The groups are shells around one centre, one inside the other: the same stretched ball of 3 dimensions in 6 sizes.
(in the rows, 128 means zero)
Known rows, each followed by its group:
[134 105 153  91 109 111 115 165 129]	U
[135 141 166  99  98 109 152 117 121]	L
[143  80 131  86 130 163 114 161 151]	T
[135 123 144 105 118 143 143 119 135]	V
[123 121 144 119 117 100 110 157 123]	E
[121  90  91 144 165 177  90 153 152]	G
[103 195 140 177 117  90 150  74 103]	E
[128  84 124 110 135 131  85 187 140]	G
[146  73 144  69 118 144 108 182 147]	E
[127 126 159 105 103  87 120 155 118]	G
[128  71  98 123 158 171  80 179 155]	L
[139 109 158  85 106 119 129 151 131]	T
[124 131 155 113 106  90 121 149 117]	E
[106 182 135 172 122 101 144  83 109]	U
[119 157 158 129 103  84 138 120 110]	U
[129  83  97 127 160 185  98 152 156]	V
[107 181 125 177 132 127 151  66 116]	V
[126 130 120 136 138 161 136 104 139]	T
[114 158 113 167 143 153 143  78 130]	L
[136  78 106 111 152 187 104 154 158]	V
[112 171 120 171 137 142 152  67 123]	L
[144  78 143  75 120 144 110 176 146]	T
[131  64 105 112 153 163  75 193 154]	G
[143  73 139  78 123 145 103 183 147]	U

New rows. What belongs after each?
[133  85 134  97 127 130  96 182 140]	U
[144  76 135  81 127 156 110 171 149]	U
[139  64 124  89 136 153  88 192 151]	U
[118 179 147 148 113 116 165  69 114]	V
[146  63 139  69 123 148  99 192 150]	E
[144  93 156  73 108 129 123 164 138]	L
[133  81 130  99 130 134  91 186 141]	T
[132 144 160 107 102 112 151 112 121]	T
[117 176 168 133  94  70 152 103 101]	L
[110 131 104 166 151 140 105 127 132]	G
[106 195 143 172 116  95 157  67 104]	T
[135 103 121 113 138 169 125 130 147]	T
[120 176 165 131  97  88 161  89 107]	T
[123 108 100 143 156 176 111 128 148]	T
[137 129 162  92 101 118 147 126 126]	L
[117 174 168 132  94  71 150 105 102]	L
[131 144 166 105  97  98 147 121 117]	T
[106 171 111 183 144 141 142  71 123]	G
[137  61  99 107 159 193  90 173 164]	L
[131 134 163 101  99  98 137 135 119]	U
[106 155 118 172 138 118 121 108 120]	E
[143  45 108  86 151 185  82 197 165]	L
[106 208 151 172 108  88 169  54  99]	L
[143  75 140  78 122 143 105 181 146]	U
[106 185 135 173 123 103 147  77 109]	U
[120 112  96 151 160 176 110 124 147]	E
[127 157 162 117 100 102 155 103 115]	U
[134 120 130 115 130 161 139 113 141]	L
[126  98 127 117 132 128  96 170 136]	U
[128  71 106 117 151 157  77 187 151]	G
[142  94 154  77 109 127 121 165 137]	V
[143  67 125  84 136 168 101 177 155]	U
[122 106 124 126 134 126  97 163 133]	T
[122 115 132 126 127 115 105 156 128]	U
[146  67 130  77 131 165 105 177 154]	V
[135  66  97 112 160 194  91 167 163]	L
[123 167 164 125  98  90 156  99 109]	U
[131 107 112 125 147 180 126 120 149]	G
[122 159 139 140 121 133 156  83 124]	T
[135  69 105 109 153 181  93 170 158]	U
[114 187 158 148 102  86 161  80 103]	U
[108 192 146 166 113  94 157  71 104]	U
[109 182 148 159 111  87 147  89 104]	U
[123 167 156 130 105 108 160  88 115]	U
[109 192 150 163 110  90 158  73 103]	U
[131  80 100 122 157 184  97 156 156]	T
[124  99 122 123 137 132  95 167 137]	U
[125  95 120 121 138 136  93 170 139]	U
[138  62 126  88 135 146  84 200 150]	E
[144  88 142  81 121 151 121 157 145]	V
[131 109 118 122 141 169 126 124 146]	U
